The first 8 rows are patterns. Each new row is the sum of 2 different patterns, raised or lowered, with some noise. Before adding, each is slid sideways (what falls off one end comes back at the other) and multiplied by a number that may be negative. Names go in the order of the patterns.
In the rows, 128 means zero.
Some rows, each with the names of its patterns after it:
[141 125 121 132 127 145 140 150 134 127  82 147 161 105 143 134 138 127
 128 128 115 110 139 116 148 107 116 140 136 155 114 136  98 130 128 139
 122 137 162 111 120 175 130 147 125 126 138]	P
[108 112 143 126  90 130 129 136 145 128 136 132 164 130 133 138 158 116
 132 133 140 117 105 126 121 142 124 132 100 125 146 134 142 145 155 128
 137 118 130 157 127 145 124 132 109 123 108]	H
[177 112  79 149 140 126 117 114  84 131 145 101 144 127 153 138 130 134
  79 171 131 154 127 137 119 131 125  99 146 106 131  97 126 155 112 147
 141 106 154 132 130 112 177 122 137 147  89]	A
[123 135 135 116 155 123 144 114 139 129 142 127 149 138 159 119 136 131
 110 107 177 123 123 143 109 132  79  98 144 177 104 167 121 128  99 109
 117 129  84  93 127 127 124 137 146 126 110]	B
[128 122 128 133 153 136 131 126 132 146 159 109 136 130 159 101 110 139
 147  99 136 122 125 101 142 121 117 155  86 153 154 125 128 138 134 132
 138 126 108 158 149 118 143 132 115 114 127]	T
[137 104 149 137 137 137 130 149 113 142 118 128 131 137 137 126 137 132
 129 106 130 118 131 110 131 117  91 142 126 155 127 177 134 141 119 117
 104 141 119 126 173 135 143 129 129 135 154]	C
[138 128 109 123 114 117 107 163 123 147 134 116 130 142 128 156 130 100
 132 137  88 101  95 118 142 166 128 148  79 124 115 126 166 101 127 118
 125 127 148 136 107 133 134 121 117 119 165]	M
[177 133 121 136 112 150 118 136 124  99 122 131 125 118 133 105 107 116
 127 141 134 130 128 129 141 152 128 136 124 168 131 137 152 121 152 106
 127 129 141 155 124 166 138 128 129  84 134]	S

New rows. What belongs after each?
[166  77 107 109  89 135  60  69 123 160  77 164 113 113  76  72  83  97
  60  64  91  76  98 103 123  63  77  87  82 117  66 151  96 115  74  87
 109  79  95 120 110 175  85  61 101  91  74]	B S
[127 130 124 118 128 126 134 100 104 124  96 133  94 141 123  90 132 101
 161 100 167 134 134 147 110  74 135 130 120 183 121 150 123 136 153 156
 132 106 152 132 152 146 140 146 102 136 117]	C S
[178 143 199 177 173 164 154 162 173 209 132 153 178 165 145 160 197 161
 187 194 173 181 183 156 184 220 156 173 162 160 201 192 134 189 172 177
 153 131 159 187 139 153 167 170 195 165 161]	P A
[171 126 178 122 141 170 143 170 149 191 128 157 145 109 186 150 170 189
 146 129 169 154 173 186 129 139 179 138 150 135 129 134 140 192 125 155
 141 153 146 172 171 154 182 138 199 155 186]	A S
[135 107  98 140 139 133 111 128 109 123  64  92 107 151 119  95 129 141
  98 143  98 121 134 154 107 122 101 150 136 119 115 167 134 128 129  99
  94 117 102 138 118 147 127  94 164 148 128]	H M
[150 169 117 127 146 162 149 159 146 147 137 146 135 171 125 154 151 142
 148 142 120 186 144 124 121 182 133 118 104 163 149 182 149 185 103 152
 147 123 216 106 126 138 147 139 158 150 128]	T M
[160 147 171 124 115 156 140 147 154 167 133 138 149 152 158 137 148 153
 157 164 159 130 178 143 182 130 183 188 139 154 161 143 157 166 195 137
 186 171 128 190  98 136 192 155 140 157 138]	T S
[145 159 162 152 114 189 151 161 188 142 178 129 178 149 167 183 170 177
 161 151 160  99 133 193 146 153 156 135 150 134 174 148 131 155 174 146
 145 145 125 149 135 162 155 155 137 146 133]	H S
[140 136 140 132 148 147 159 142 156 149 129 163 152 208 138 164 144 156
 134 104 153 171 123 198 138 106 118 172 136 157 161 124 174 181 178 163
 162 163 168 162 176 158 199 181 134 160 155]	T S
[ 88  93  63  62  85  88  55  31  92  90  82  73 121  90  77  81 111 124
  88 125  75 110  74 130  98  87  90 101  91  93  84  92 110  80  52 135
  74  95 101  98  97  76  90 124 121  77 161]	H B
[145 138 177 139 151 135 177 142 152 167 156 143 141 153 123 192 134 119
 157 149 138 121 141 125 149 145 121 115 119 144 139 182 155 191 150 162
 133 127 103 148 134 142 182 136 128 169 133]	T C
[139 149 150 213 136 139 144 139 140 148 165 130 169 160 124 146 135 193
 162 171 141 165 155 159 124 188 181 172 159 143 143 170 150 178 127 128
 151 156  96 139 121 142 162 197 175 171 114]	H M
[143 134 121 155 132 169 163 122 124 164 130 122 172 164 116 147 143 147
 144 117 132 143 152 139 135 112 153 126 144 125 204 152 118 146 161 140
 146 151 171 139 166 170 116 194 115 143 157]	P T
[ 91 107  62  90 120 108  91 104  83  79  88  81 109 105 107  98  88  86
 139  95 110  69 168 122  97 106 127 116  89 106 128 102 133 109 117 146
  78  80  59 107 145 105  94 100  87 139  67]	T S
[200 140 173 138 141 139 140 104 115 151 150 134 138 168 140 140 112 154
 149 120 180 126 184 138 164 146 139 153 138 156 177 137 199 146  90 125
 208 142 161 141 138 145 102 142 172 196 129]	B S
[163 166 176 172 145 168 196 184 175 133 162 177 130 129 121 151 168 208
 166 194 121 155 113 168 219 114 166 157 162 155 178 165 130 150 180 147
 162 134 184 177 163 162 142 153 123 141 188]	P M
[141 106 159 121 130 126  56 149 124 138 110 130  89 104 106  97 144 108
 124  95 120 155 133 134 136  96 174 129 128 131 153 135 110 135  93 168
 130  80 169 140 118 115  70  94 170 135  96]	A S
[ 96 132  75 112  79  87 140  93 149 130 137 104  99 103  81 129 114 125
 152 115  52 104 101  84 115 106 121  72 120 138 128 126 117 128 108 170
 135 128 122 127  97 110 118 120  91  65 110]	H S
[ 75 104  86 110 130  87  99 134  88 128  91 133 111 137  93 138 120  89
 152 115  61 131 124  90 133  80  58 114 123  83 118 108 121 116 124  93
  60 149  98 133 120 124 105 112 111  88 122]	A T
[ 77 101 128 108 143  99  75 120 136  88 124  90 138  80  97 132 124  80
 114 108 100 104 134 112  99 116  77 118 125 108  96  98 110 106 116  77
  92 121 105 109  96 126  98  99  99  87 103]	T S
[115 113 104 141 106 119  67 114 133  89 135  86 133  89 105  80  68  96
  93 102  74 114 148 115  82 105 128 108 164  92 123 112 143 128 125 112
 124 110  86 128 124 135 108 105  77 107 132]	H S
[113 131  66 114 144 170 102 172 143 136 113 103 126 129 111 103 116 121
 117 126 129 133 109 138 134 120 123 143 131 143 135 144 149 164 149 141
 142 187 122 140 128 106 115 171 124 101 146]	H B
[ 20  93 109  79  41  75  46  95 117  62 110  93 144  95  92 102  68 117
  96 111  97  83  55  90  72  70  99  65  62  53 102 114  86 122 124  67
 116  76  88  95 130  96  88 108  32 128  51]	H A
[ 80 118  78  87 111 128  57 101  79  74 129  49 111 135  55  84  91 110
  76 134  89  62 126  62 116  72  82  82  75 146  27  88  71  97 120 100
  56  98 132  72 130  77 135  94  69 132  79]	A S
[146 127 141 115 136  97 112 117 131 128 118 141 126  75 112 114  98 153
 122 142 151 111  91 160  90 137 124 178 147 135 134 189 146 127 124 139
 106  92 126 137 146 115 121 112  98 142 112]	H B
[186 208 188 177 164 217 174 203 211 189 202 151 131 196 218 182 184 220
 195 176 177 133 173 209 189 155 200 138 189 178 191 197 134 179 153 174
 167 191 146 164 188 156 179 225 180 194 177]	P S
[149 106 134 147 104 116 178 133 190 150  59 174 133  89 171 129 146 123
 130 127 150 146 118 161 133 181 164 153 141  86 168 138 158 137 131 107
 139 129 119 116 116 130  90 139 136 144 154]	A S
[ 92 141  95  52 105  94  86  86 107 111  97 111 116  91 104  66 110 107
  88  93  62  84 104 116  97  76 110 114  81  56 132 100  65 100 105  88
 104 101  67 133  82  78 103  88  81  78  92]	P T
[159 175 154 143 159 133 157 198 138 141 204 179 187 181 156 125 159 145
 208 161 155 160 126 191 162 155 139 176 134 152 159 176 170 157 155 191
 119 157 166 201 155 176 178 161 162 149 122]	T M
[108 113 113 122 134 114 115 122 120 102  86 106 121 131 106 104 140 130
  88  97 120 128 116 101 127 109 101 110 161 105 119 162 121 176 103  84
  88 116  94 149 117 120 120 104 117 106 133]	T M
[ 85  92  72  91  61 104 102  89  83  60  96  82 128 105  70  79  91 101
  32  90 105  53  59  69  82  84  58  85  81  85 105  52  91  95  59  80
  94 138  70  60 106  52 104  92  81  94  86]	P T
[136 148 134 117 148 114 148 108 165 100 150 130 102 157 108  82 121  97
 124 112 127 132 149 100 104 113 122 130 117 191 173 113  78 157  92 129
 101 149 146 140 126 153 133 148 119 129  89]	B T
[120 121 116 102 121  99 127 100 108  71 121 125 112  88 135  90 116  97
 135  81 121 111  81 138  85  67  99  84 109  92  99 112 120  89  81  89
 105 108  99 151 142  96  73 128  78 104  81]	B T
[136 121 175 154 117  92 136  98 115 145 166 133 129 100 180 153 148 125
 132 108 109 119 117 145 126  78 133  83 132 114 135 103 128 121 126 104
 102  89 117 115 127 182 129  48 148 117 108]	P B
[173 114 170 145 129 121 119 138 119 127 115 140 186  99  69 109 131 142
 184 114 159  92 133 155 143 162 119 144 127 157 158 166 143 106 135 141
 129 125 118 141 146 131 126  92 125 120 100]	M S
[108 122  95 113 137 171 108 132 114 111  97  88 137 120  74 123 125 131
 123 106 114 144 155  96 128 106 138  68  99 135 185  72  93 135  98  87
 126 111 109 141  88 159 135 132 104 150 139]	P T
[196 150 142 166 193 156 195 132 139 144 135 145 137 153 171 135 204 114
 116 119 142 146 163 147 138 171 151 159 144 177 144 126 153 149 132 181
 128 146 148 160 111 151 143 135 209 109 175]	A C
[ 77  83  42  83 101  75 101  63 120  96  88  92  46 136  69 113  73  88
  80  87  87  56 101  69  83  44  82  96  72  86  94  56  79  91  83  91
 120 112  95 107  41 114  53  51  97  94 110]	A C
[112 155 154 138 142 136 117 155 131 141 145 125 152 132 134 136 135 152
 139 188 121 140 130 122 112 154 139 139 114 124 143 118 118 139 100 115
 154  98 139 158 105 113 125 133 143 146 129]	T S
[156 121 101  99 108  69 125 143  94 123  96 119 111 106 112  57 116 111
 120 115  73  97 100  78  93  95 111 109  85  92 103 100  86 106  89 125
 156  99  46 142 110 108 140  57 155  88  73]	A S
[ 80 116  59 131  97  71  72  18  94 119 107  74  86  57 107  62  61  90
  57  37  83  56  75  82  46  50  70  85  86  85  70  74  57  87 105 117
  69  47 137  69  81  92  70  99  58  93  92]	P S
[141 113 129 117 151 153 121 107 109 135 129 158 154 140 141 158 141  92
 154 178  90 132 109 125 138 122 118 112 139 128 131  95 134 109 124 124
 191 138 106 168 109 135 121 159 139 122 143]	P H
[153 154 196 179 112 169 161 174 172 149 205 140 164 159 168 109 159 157
 164 195 205 161 169 146 114 154 145 155 144 129 133 141 188  97 149 143
 127 164 113 194 151 168 145 129 159 117 152]	C S
[100 137 122 121 123 137  88 135 123 100 114 143 156 147  88 115 164  89
 112 157 148 149 137 155 147 163 136 105 171  94  90 132 143 119 114 119
 125 106 152  90 118 126 114 113 139 125 121]	B T
[140 118 110 109 119 108 108 110 110 114  84 149  87 121 135  91 133 130
  93 130 118 109 107 162 124 125 129  44 166 123  48 140 127 117 100  97
  74 102 111  92 112 123 116 113 119 124  87]	P A
[119  96 113  73 132 150 136 126 133  85 131 135 113 106  86  88 112 100
 100  80  86  88  95  82 131 108 108 104 123 143 132 119 105 111 144 138
 121 112 100 114  75  82 113 111 139 102 115]	H S
[212 168 148 188 189 197 156 160 176 182 197 152 185 179 195 182 172 177
 139 220 185 208 179 181 138 189 198 138 196 160 184 152 171 193 154 171
 188 150 204 163 166 174 217 192 169 196 127]	P A
[117 119  82 118  96  96  74 113 130 113 124 112  68 100 104  84 154 103
 163 142  89  72 137  78 135 110 114 132 126  80 123 119 101 121 141 103
 110  76 125 100 105 132 100  82 105  95 122]	B M
[ 94  75  97  86  82  82  93  97  85  82 100 100  93 118 140  47 102  76
  82  70  80 119 124  92  77  96  75  98  54 106  91 102  91 120  96  86
 116  81  80  72  87 103  80 104  73 114  73]	B C
[162 115 134 141 166 156 155 136 161 186 144 148 130 161 149 139 145 175
 135 143 160 148 141 141 163 122 172 123 133 134 141 119 149 138 137 161
 178  93 134 156 129 162 156 193 172 135 116]	B T
[106 103 104 107 107 106  61  71 105 106 101  99  98 104  83 104  68 106
  90 100 102  95 116 113 105 103  80 126  81 119 102 114 146  84  51 138
 109  94 131  72 120  62  86 141 149  84 137]	B S
[141  91 107 100 122 145  97 120 120 135 124 139 125 108 134 145 102 122
 118 169 107 109 118 133  91 115 105 141  95 140 116 107 140 103 137 155
 121 100 130 129  96 108  96  99 149 164 115]	T M
[132 127 177 121  67 128 156 126 140 104 152  99 142 154 151 122 133 133
 129 137 143 119 139 112 123 145 153  93 125 110 118 139 133 132 153 108
  69 163  74 161 134 153 138 111 132 128 149]	B S
[ 93 148 105 103 140  78 119 144 134  74 159 137 128 170  76 111 169  92
 157 130 143 136 131 145 111 158 113 130  86 103 137 111 163  95 131 110
 100 109 131 137 129 156 118 163  97 159 112]	A M
[160 186 155 180 129 174 162 181 161 180 150 172 117 183 148 163 193 190
 116 176 155 153 206 164 207 227 172 150 200 123 147 170 180 223 183 179
 212 174 191 170 177 163 149 156 182 192 157]	B M
[161 149 154 145 154 169 166 173 203 148 169 193 150 159 168 147 136 161
 160 125 161 150 160 114 180 144 148 146 177 182 157 174 145 163 134 186
 149 140 135 141 128  99 166 145 185 154 167]	H C
[107 111  94  86 131 106 119  76  87 131 114 109 103 144 155  88 102 138
  84  96 162 127  92 134  98  85 100  55 104 162  85 137  96 106  69  95
 117  79  45  83  91 103 117 128 130 105  95]	B T
[102 119 101 114 137 148  90 126 127 116 146 138 160 156 107 113 144 101
 145 120 169 124 133 122 169 173 122 156 136 119 105  93 143 162 123 110
 140  92 148 103 142 115 106 107 126 109 108]	B S
[ 95  99  79 114  97  94  77 132  59 104  98 103  95  83 135  83 134  69
  58 108  70  85  97  96 136 100  75  78  95 104 108  80 125 105 107 132
 116 100 103  93  89 120 124 109  91  68 112]	T S
[ 96 118 144 146 127 138 113 123 114 128 177  85 124 117 129 106 110 124
  96 138 119 116  85 107 166 134 131 120 136 107 117  92 149 143 128 138
 102 126 113 119 125  98  79 132 124  49  97]	H M
[116  80 101 138 119 123 125 135  94 119 160 136 132  88 118 130  94  93
  82 114 126 162 122 153  82 108  62 130 176  72 123 112 126 112 126 117
  88 105 127  94 126  87 128 134 115 122  99]	P M
[195 150 183 130 144 154 127 118 178 137 135 164 129 162 102 113 114 197
 144 159 143 142 119 119 134 141  90  91 147 131 148 127 149 147 128 155
 135 151 105 166 135 164 125 156 161 140 135]	P B
[140 160 115 135 157 146 124 144 136 160 104 130 157 176 119 165 160 155
 123 149 159 164 145 110 144 120 123 147 191 155 144 184 201 204 159 132
 115 138 117 194 163 163 145 104 182 128 156]	B M
[152 143 194 175 168 197 158 162 168 119 185 202 138 156 174 111 159 126
 159 164 163 155 179 123 143 154 139 168 126 162 161 162 158 170 168 153
 184 164 162 148 189 188 172 184 141 177 129]	M S
[103 131 131 139 154 156 148 134 142 103 114 107 170 130 124 124 111 152
  81 106 141 164 117 148 136 125 121 119 121 130  96 107 127 129 129 153
 144 138 118 137 138 146 151 141 132 123 121]	B C
[111  73 117 111 114  95 100 108 119 105 127 108 112  90 104 109 122 141
 115  92 148  94 115 108  93  91 146 117 121 116 100 100  87  94 116 146
  69 154  96 134  85  95  94 113  67  55 118]	P B
[151  99 101 122  93 105 113 109  87 113 149  93 132  97 128 112 150 121
 125 143 127 124 119 140 131  91 109 100 105 148  96 116  97 128 102 128
 120 117 170  80 135 141 107 133 122 138 123]	H A
[153 138 127 148 117 140 173 161 137 193 169 196 159 143 142 138 132 172
 153 122 145 102 179 155 173 142 155 129 103 161 132 141 156 150 131  99
 159 133 160 143 150 156 151 126 141 140 144]	C M
